There are 3 nested groupings, the coarsest first. Each group lies inside one group of the grouping before and may be the whole of it. The rows also spread widely along 8 directions, which tell nothing about the answers.
In the rows, 128 means zero.
Some rows, each with its group in each grouping after it:
[ 95 119 157 110 122  78 115 152  83  90 128 148 103 153 151 127 116 149
 134 181 146 111 133 103 122 165  72  82 126 116 126 113]
pidu j887 laso
[119 160 118 111 145 141 143 128 161 116  96 162 152 118 121 114 152  79
 129 143 106 119 126 120  84  86 138 128 136 115 121 140]
duk j538 tovi
[ 95 150 119 100 135 117 128 145  99  91 136 198 132 157 169 124 150 117
 138 164 150  95 136 112 114 123  99  75 113 114 135  98]
pidu j887 satas
[141 106 126  98 127  71 135 134 100 143 169 150 113 118 136 110 132 148
 131 132 162 123 137 135 152 167 108 170 121 106 110 123]
Teb j890 Bir
[112 139 123 197 126 142 129  86  99 145 121 115 123 140  87 172 125 128
 125 125 114  96 114 111 119 113 145 133 110 147 137  90]
Ruvot j8 nuri
[112 144 134 112 143  65 128 133 117 104 111 206 142 149 120 121 149  95
 102 192 162  82 107 108  88  92 104 131 129 107 125  85]
Ruvot j227 lon
[111 137 102 131 111 133 170 123  91 128 203 117  66 105 160 115 150 137
 158  88 143 137 197 118 185 232 115 124 101 133 124 132]
Teb j890 gilav
[127 127 145 164 103 113 168 116 142 143 134 100  90  88 111 122 109 151
 111 116 119 137 135 138 109 143 130 164 117 136 132 138]
pidu j257 Fisa
[119 119 129 111 135 109 111 151  93 121 145 145 106 136 134 134 134 126
 162 137 127 111 127 111 144 158  86  86 142  94 111 127]
duk j841 laf
[ 95 127 172 155 108  99 131 120 136 100  77 108 114 124 127 124  91 144
 101 182 117 130 124 109  81 134 112 113 124 153 133 138]
pidu j257 Gimom
[131 113 166 171 107  83 121 126 139 131 106 117 118 105 140 129 104 150
 103 158 152 133 127 122  86 124 118 135 127 151 148 118]
Teb j232 gukef
[112 133 144 140 114 120 130 135 110 116 141 119  99 120 137 127 117 135
 145 142 136 124 149 115 130 162 102  96 130 126 137 126]
guke j250 rapu
[102 122 152 151 118 108 135 102 120 111  91 109 117 133  97 135  97 142
 107 166 108 121 116 111  99 130 123 142 120 143 128 131]
pidu j887 mir
[ 79 159 135 141 132 144 152 109 137  93  87 140 126 134 124 124 119 105
 112 165  96 116 138  95  93 127 129 104 118 140 134 130]
pidu j626 peg
[133 129 125 148 100  67 142 127 136 116 145 173 130 109 189  96 132 140
  85 164 210 139 152 142  74 113 143 152 101 171 153  95]
Teb j69 teso
[150 132 125 124 127 109 145 142 136 156 150 166 129 116 115 125 139 126
 133 114 147 104 110 149 116  98 125 159 135  88 132 115]
guke j402 puf
[165 105 167 187  91 122 146 156 155 170 144  63  66  59 120 141 109 159
 153  80 120 152 133 145 113 149 101 131 159 115 140 159]
duk j538 Zabis
[107 149  97 126 143 133 136 112  93 120 151 157 118 142 122 134 149 103
 151 127 116 108 138 108 140 153 123 109 114 114 120 107]
duk j841 tem
[120 132 125 122 140 104 128 121 117 125 120 148 127 129  99 127 132 108
 131 146 118 112 115 115 115 127 118 138 134 104 112 124]
duk j841 Fut
[128 101 141 131 142 147  97 109 117 152  92  93 158 136  94 148  99 152
 133 120  85 117  81 121 138 101 136 149 139 109 110 148]
Teb j69 bevut
[125 106 142 115 125  97 112 137 106 126 130 123 125 123 150 119 114 154
 125 143 146 131 129 120 140 150 106 131 123 131 112 142]
Teb j775 Toka
[147 121 136 115 133  86 143 137 145 153 132 164 137 105 128 111 138 128
 109 134 155 119 113 141 108 100 123 178 126 108 115 128]
Teb j775 gosol
[157 144 109 125 138 186 147 125 175 173 122 123 156  91  93 128 138 114
 143  76  94 119 103 163 126  63 162 171 142  86 121 162]
guke j250 Mune
[140 133 119 118 107  95 155 143 148 124 149 145 105  91 151  90 137 125
 117 131 161 148 155 143 105 138 130 154 129 135 125 147]
duk j735 resum
[143 102 137 147 121 166  89 142 122 145 124  85 139 114 175 142 106 181
 148  95 132 140 120 139 150 112 130 103 128 144 128 155]
Teb j775 lin
[127 149 136 171 109  92 174 136 126 140 170 166  80 100 126 132 162 110
 123 130 171 102 155 120 103 144 110 132 121 121 145  84]
Ruvot j8 zuk
[125 141 127 148 132 102 129 133 108 133 142 166 119 130 134 139 145 109
 143 136 144 104 122 123 100 114 109 108 126 117 140  90]
duk j538 lobud
[123 119 129 128 141 134 120  87 125 137  97 102 151 131  92 131 108 137
 116 129  89 127 108 118 139 126 149 171 122 131 107 151]
Teb j232 komid
[133 120 122 116 112 115 134 152 107 130 168 123  87 108 151 115 131 143
 154 109 141 139 152 130 150 172 101 112 135 117 121 145]
duk j735 resum
[129  88 165 108 113  97  83 146 124 108  88  89 144 126 158 115  73 193
 108 168 136 150 107 140 114 118 112 124 134 141 110 174]
pidu j257 Fisa
[115 151 124 151 119 119 159  98 157 110  99 121 126 104 113 111 128 102
 103 148 115 144 147 121  75 121 155 158 120 162 130 141]
duk j538 tovi
[120 115 158  79 146 116 121 162 136 132 110 140 134 122 111 119 132 119
 148 143  97 109 105 107 131 129  86 121 162  62 103 157]
Teb j69 bevut
[125 146 129 141 127  77 153 121 134 125 131 167 116 114 119 117 143  99
 115 155 147 117 131 123  77 118 122 150 125 127 132 101]
duk j538 lobud
[122 126  97  96 152 171 119 116  89 150 145 128 148 149 113 140 131 150
 157  84  86 108 100 139 185 120 134 137 114  91  97 144]
pidu j257 Fisa
[140 119 121 128 133 139 126 140 115 159 154 139 130 121 137 135 140 141
 151  96 129 114 114 135 146 116 121 129 131 100 125 122]
Teb j69 teso
[112 140 143 135 106 138 160 146 140 118 137 120  87  99 153 111 131 138
 138 120 123 134 156 127 124 159 109 104 126 125 129 149]
pidu j257 Gimom
[ 73 151  87 136 140 153 146  52  74  99 120 121 132 165 104 133 110 126
 113 134  86 118 141  99 158 167 163 145  84 162 110 121]
pidu j626 peg
[102 134 150  87 135  98 134 139 153  93  91 142 136 119 137  96 126 109
 112 185 123 128 143 102 100 147 110 131 134 120 110 163]
Teb j890 gilav
[ 93 132 112 192 114 106 118  73  78  98 119 113 113 150 134 147 101 137
 112 162 141 129 146  99 109 161 145 107  92 196 141  90]
duk j841 laf
[161 104  93  53 113 152 118 183 133 129 189 138 136  95 236  73 155 172
 155  78 182 167 173 175 178 146 131 127 132 115 101 188]
Teb j69 teso
[ 90 162 119 157 146 123 125 102  96 106 108 164 138 159 118 151 136  89
 136 160 108  94 121  86  96 119 121  85 111 136 141  82]
duk j538 Zabis
[135 133 103  63 138 177 106 159 127 118 143 137 155 126 176 102 141 138
 164 107 130 133 142 148 165 119 128 101 139 100 106 176]
guke j250 rapu

New rows, each followed by its group in each grouping:
[157 112 146 145 105  55 145 143 129 153 158 155 107 105 124 120 118 151
 113 136 184 117 116 155 101 117 114 173 133 110 142 101]
guke j402 puf
[ 99 144  82 118 129 156 129  91  73 108 163 119 125 146 141 126 127 135
 148 114 124 127 161 120 181 177 145 116  98 145 118 127]
guke j250 Mune
[135 107 145  91 139 122  96 170 112 135 136 140 133 130 159 129 132 147
 164 131 135 112 119 123 151 135  86  94 144  84 115 143]
Teb j890 Bir
[136 123 110  81 127  87 118 176  89 122 186 187 109 133 180 107 155 132
 158 127 179 119 143 135 151 151  85  96 132  93 119 118]
duk j735 resum
[143 126 155 182  98 127 150 133 178 143 113 105 114  75 154 121 117 143
 111 128 152 145 147 138  77 110 143 141 124 158 157 137]
Teb j890 Bir
[106 145 150 126 132  92 159 123 152 117 103 146 118 111 105 114 132  97
 111 169 116 113 136 101  90 143 112 147 127 116 125 134]
Teb j890 gilav
[115 126 153 106 120 121 128 144 143 104 105 109 114 111 126 112 128 129
 124 155 117 131 144 108 123 153 108 120 148 118 101 174]
Ruvot j8 zuk
[ 94 153 123 157 110 174 130  93 167  81  62 100 164 119 174 108 100 142
  84 162 117 157 149 127  70  88 186 117  92 209 141 158]
pidu j257 Fisa
[113 138 118 110 163 149 107 103 122 129  87 153 181 156 107 138 132 109
 128 141  90  99  94 109 128  86 144 133 121 111 112 128]
Teb j232 komid
[151 124 139 143 135 151 102 167 146 160 112 142 143 117 128 150 131 128
 159 106 116 106  83 138 104  57 113  93 154  89 139 132]
duk j735 resum
[109 148  93 125 148 149 113 111  94 117 131 157 150 154 144 136 147 109
 149 126 120 109 127 119 130 113 137 100 111 132 123 107]
duk j538 lobud
[ 95 144 141 144 131  83 145 102 108 108 120 159 114 139 118 128 130 107
 111 174 132 107 140  89 107 155 113 126 110 136 136  94]
Teb j232 komid
[138  93 171 150 116  66 127 152  88 154 153 106  63 116  85 154 113 157
 147 126 133 101 105 114 154 174  56 131 157  79 118 114]
Ruvot j227 lon
[ 68 118 168 130 120  52 144  86  82  88 108  90  71 137  83 120  93 127
 107 195  93 130 162  58 137 252  83 136 122 143 108 132]
Teb j232 gukef
[ 97 142 137 142 106 101 151 121 120  97 130 137 105 120 159 110 117 141
 106 163 148 134 157 119 100 153 122 117 101 158 137 119]
pidu j257 Fisa
[133 138 137 172 116 100 143 125 146 140 117 144 116 107 117 131 123 117
 113 141 142 121 117 128  72  95 132 139 126 139 151 108]
duk j735 resum
[118 154  92 113 166 150 102 101 131 117  74 191 211 168 119 134 147  97
 102 158 127  83  76 128  97  19 169 143 114 127 118 103]
Ruvot j227 lon
[141 113 106 154 130 197  92 136  81 157 157  83 121 134 149 169 127 162
 195  52 103 127 122 138 184 132 123  72 133 119 127 137]
duk j538 tovi
[126 106 112 141 129 140 118 105  67 150 155 108 118 151 107 157 112 171
 148  94 115 110 106 137 175 141 125 142 110 118 117 119]
pidu j887 mir
[100 142 156 116 119 117 136 127 172  85  64 127 145 113 144  97 106 127
  88 189 117 141 132 118  65 104 134 127 124 150 124 164]
pidu j257 Fisa
[115 109 137  99 138 143 103 159  78 133 155 114 104 136 153 141 130 151
 180 106 112 115 134 102 192 182  75  72 136  91 103 148]
Teb j775 Toka
[103 161 144 100 129 139 161 154 172  93 102 131 104  95 131  96 150  79
 143 148  91 139 165 101  94 153 105  98 153 110 115 175]
duk j538 tovi
[ 99 144 106 163 112 138 136  82 125  92 107 103 123 122 140 114 114 124
 105 150 127 153 165 112 103 149 165 130 101 191 129 136]
duk j841 Fut
[ 86 124 131 133 131 138  96 101  83  96 105 102 134 156 149 137 107 146
 133 152 108 128 144  90 149 171 122  84 110 161 124 132]
Teb j232 gukef
[127 182  99 105 134 151 177 174 143 136 193 216 107 103 164 112 197  74
 172 100 156  95 165 134 127 119 105  86 130  68 146  99]
guke j250 Mune
[106 122 109  87 137 145 108 126  81 112 149 121 125 144 160 119 134 145
 156 113 114 130 156 110 191 187 113 100 119 120 102 151]
Teb j232 gukef
[147 113 124 148 106 126 123 155 120 138 166 117  95  98 166 125 132 152
 151 100 162 144 149 145 134 145 114 107 136 125 132 136]
duk j841 Fut
[123 132 148 143 119  84 149 129 139 131 129 150 113 107 132 119 130 120
 115 156 151 118 140 118  94 139 115 144 121 126 139 112]
Teb j890 Bir
[150 147 110 174 109 141 171 117 158 159 161 147 116  83 157 119 153 126
 120  86 161 134 154 153 111 108 162 163 105 148 155 110]
Teb j232 komid
[166 127 128 125 123 153 112 172 159 156 139 149 153  98 163 129 136 142
 151 101 159 120 108 171 112  56 127 112 145  95 142 138]
guke j250 Mune
[104 172  87 155 152 166 150  98 103 143 147 185 147 146 134 148 166  90
 139 107 123  86 127 108 131  99 152 116  86 132 139  76]
Teb j775 Toka
[149 124 164 158 127 125 122 164 148 162 116 126 111  99 113 152 132 121
 159 112 113 110  96 131  91  90  94 102 161  86 139 128]
duk j538 lobud
[152 122 150 140 118 144 127 154 174 146  96 128 148 100 138 127 120 150
 120 122 133 126  98 161  79  51 136 140 141 114 138 148]
pidu j887 laso
[105 148 126 140 134  90 155  88 135 113 101 141 120 122  77 119 125  91
 104 170 105 119 126 104  86 138 135 165 122 130 118 123]
duk j841 tem
[ 89 163 102 104 147 172 140  96 131 101  89 149 164 149 124 115 135 105
 120 141  84 113 124 117 121 102 159 128 104 133 109 144]
pidu j257 Gimom
[133 138 113 132 107 128 171 103 164 125 120 123 131  94 129  93 126 141
  88 124 139 149 144 161  95 108 173 201 108 155 124 153]
pidu j887 laso
[113 120 120  99 111 127 135 135 117 102 153 105 105 108 192  91 127 157
 130 124 151 162 186 122 162 196 122 122 112 156 105 173]
Teb j775 gosol
[131 111 126 151 112 152 128  88 139 136  91  74 142 114 107 132  89 170
 105 116 100 143 108 151 116 102 167 179 115 159 121 164]
pidu j887 satas
[131 141 106 184 106 175 149  94 152 139 117  80 120  94 127 127 114 135
 120  91 108 153 143 139 109 114 181 147 112 176 142 152]
duk j735 resum
[123 138  98 131 134 145 136 130  80 145 183 154 108 138 128 148 165 125
 162  91 136  97 141 125 173 150 117 115 119 102 115 103]
Ruvot j8 nuri
[ 88 119 154 130 128  81 120 115  72 101 123 102  81 145  97 137 108 126
 149 166  95 119 139  79 138 210  74  95 138 120 110 126]
duk j538 lobud
[132 118 122 101 136 202 110 144 132 140 113  99 143 125 133 137 123 156
 166  82  79 124 106 145 160 105 126 110 141  95 107 181]
pidu j887 satas
[127 130 122  45 165 157 125 162 120 149 143 152 133 128 113 119 165 108
 180  91  75 101 119 118 189 148  89 118 157  35  84 169]
Teb j232 gukef
[110 141 115 118 153 152 114 116 112 129 104 138 147 150  95 142 128 106
 147 128  81 102  99 107 130 106 129 112 132 105 115 134]
duk j735 resum
[120 132 123 170  88 117 147 131 123 104 163 110  75  92 183 110 128 142
 129 127 173 160 192 125 113 182 125 102 114 173 145 128]
duk j841 Fut
[119 129 116 139 132 146 122 117 110 134 133 126 136 134 147 138 127 138
 139 118 129 118 132 122 143 134 136 119 109 136 130 127]
Teb j890 gilav
[ 95 125 174 156 124  96 131 119 103 120 105 103  91 142  73 154  94 129
 138 164  89 100 114  82 119 171  83 103 143 105 134 118]
guke j402 puf
[118 131 136 144 120 119 163 110 134 135 137 101  93  94 115 119 122 132
 124 116 112 136 152 113 137 173 128 160 120 137 118 145]
Teb j775 lin
[142  98 142 145 107  87 117 143 104 141 159 117 105 112 164 129 111 172
 132 127 175 135 139 140 138 159 109 134 117 139 133 124]
Teb j890 gilav
[ 78 164 130 129 135 139 139 108 151  74  65 161 157 140 146 112 119 101
  93 190 112 119 134 100  67  94 145 103 112 158 135 130]
pidu j626 peg
[102 139 123 104 126 141 132 132 136  97 117 140 140 122 172 101 139 121
 125 148 132 137 158 111 117 139 134 110 123 139 123 146]
Teb j69 bevut
[153  97  95  99 123 107 102 135  75 137 175 136 130 136 160 119 133 174
 135 101 179 124 124 158 186 137 125 155 121 122 101 129]
Ruvot j227 lon
[114 130 168 150 104 115 169 139 148 132 126  93  71  85 108 122 113 141
 129 126 100 134 142 118 113 167  97 131 137 112 128 155]
pidu j257 Fisa
[130 118 102 154 122 164 141  92 107 160 153  87 119 117 114 136 120 154
 140  73 105 135 132 134 168 150 157 163 111 137 119 139]
Teb j69 teso
[140 116 139 185 124 103 136  99  79 182 161 110  96 127  59 171 106 147
 146 102 118  94  93 129 148 139 112 158 125 102 140  85]
guke j250 rapu
[121  82 156  85 131  89  70 155  71 115 128 102 119 154 126 137 105 173
 150 159 128 119 113 111 174 172  70 101 154  96  83 157]
Ruvot j8 nuri
[122 155 129 161 115 104 188 104 131 144 159 137  84  96  85 121 136 103
 123 125 128 116 149 124 113 157 127 169 119 119 141 107]
guke j250 rapu
[131 138 122 167 120  72 141 117 102 136 156 172 110 126 135 136 143 118
 123 142 172 109 128 131  90 119 120 135 112 138 149  68]
duk j538 lobud
[ 96 125 123  98 143 112 103 121  95  91 108 130 131 153 126 123 118 121
 139 167 107 123 131  96 136 161 109  97 132 123  97 144]
duk j841 laf
[109 117 150 182 115 146  98 126 112 116 100  79 106 127 134 158  98 146
 151 137 106 130 127 102 115 144 111  64 136 149 138 135]
duk j841 laf
[108 135 143 158 107 122 138 117 140  99 104  92 103 104 139 119 113 124
 122 150 118 153 161 109  92 156 127 110 129 167 135 149]
duk j538 tovi
[114 112 199 127 108 127 133 174 167 112  79  76  91  94 119 123 101 149
 138 152  88 137 126 112  96 145  74  93 171  97 122 188]
pidu j887 laso
[133 163 125  78 131 124 178 152 183 125 134 172 125  84 122  80 161  83
 128 136 126 124 149 139 101 116 125 160 146  83 114 161]
guke j250 rapu
[150 130  82 181 120 148 130  92 101 167 160 127 134 125 126 148 127 147
 130  77 145 124 115 155 135  95 175 159  98 157 144  99]
duk j735 resum
[141  84 185 184 105  82 108 123 135 155  92  82 122 105 103 148  76 173
 105 151 133 131  89 126  86 106 118 157 142 137 142 126]
Teb j69 bevut
[135 141  99 131 147 140 129 110 121 145 120 165 158 139 106 138 148 113
 121 117 131  92  94 138 126  65 150 159 121 111 119 106]
Ruvot j227 lon
[114 172 142 165 125 151 188 116 188 138 100 138 113  95  79 128 138  81
 122 126  89 106 129 114  73 101 143 146 136 108 149 129]
guke j402 puf
[115 108 170 146 131 126 106 113 130 135  75  73 129 123  90 146  90 146
 127 142  75 125 103 101 124 137 112 128 144 122 118 158]
Teb j232 gukef
[110 158 100 138 133 177 161 118 121 134 148 152 118 123 137 133 146 117
 146  93 109 111 139 127 142 124 140 115 112 116 132 121]
pidu j626 peg
[129 118 140 117 141  80 112 137  95 138 132 152 122 138 105 138 130 122
 145 145 127 102 100 119 120 127  91 126 143  91 114 111]
duk j538 lobud
[128 130 128 121 129 118 146 150 107 148 173 151  98 111 144 127 151 127
 154 103 141 112 142 119 155 157  97 119 124  99 121 120]
Teb j775 Toka
[143 130 104 149 128 144 130 104 125 148 129 116 140 117 119 134 127 131
 130  98 120 135 121 147 123 103 159 157 119 142 125 135]
duk j538 tovi
[136 118 133 119 129 135 121 146 119 142 148 133 120 118 150 129 136 142
 152 106 132 123 134 128 153 141 109 113 132 106 123 138]
Teb j232 komid
[129  99 162 131 117  96 108 148 115 129 129 102 109 112 152 127 102 167
 133 139 142 136 130 118 137 156  94 118 135 130 120 146]
Teb j775 lin
[122 123 117 167 110 137 131 100 113 132 140 100 122 116 166 128 113 160
 116 114 151 145 152 128 135 145 153 138  94 181 133 128]
Teb j775 gosol
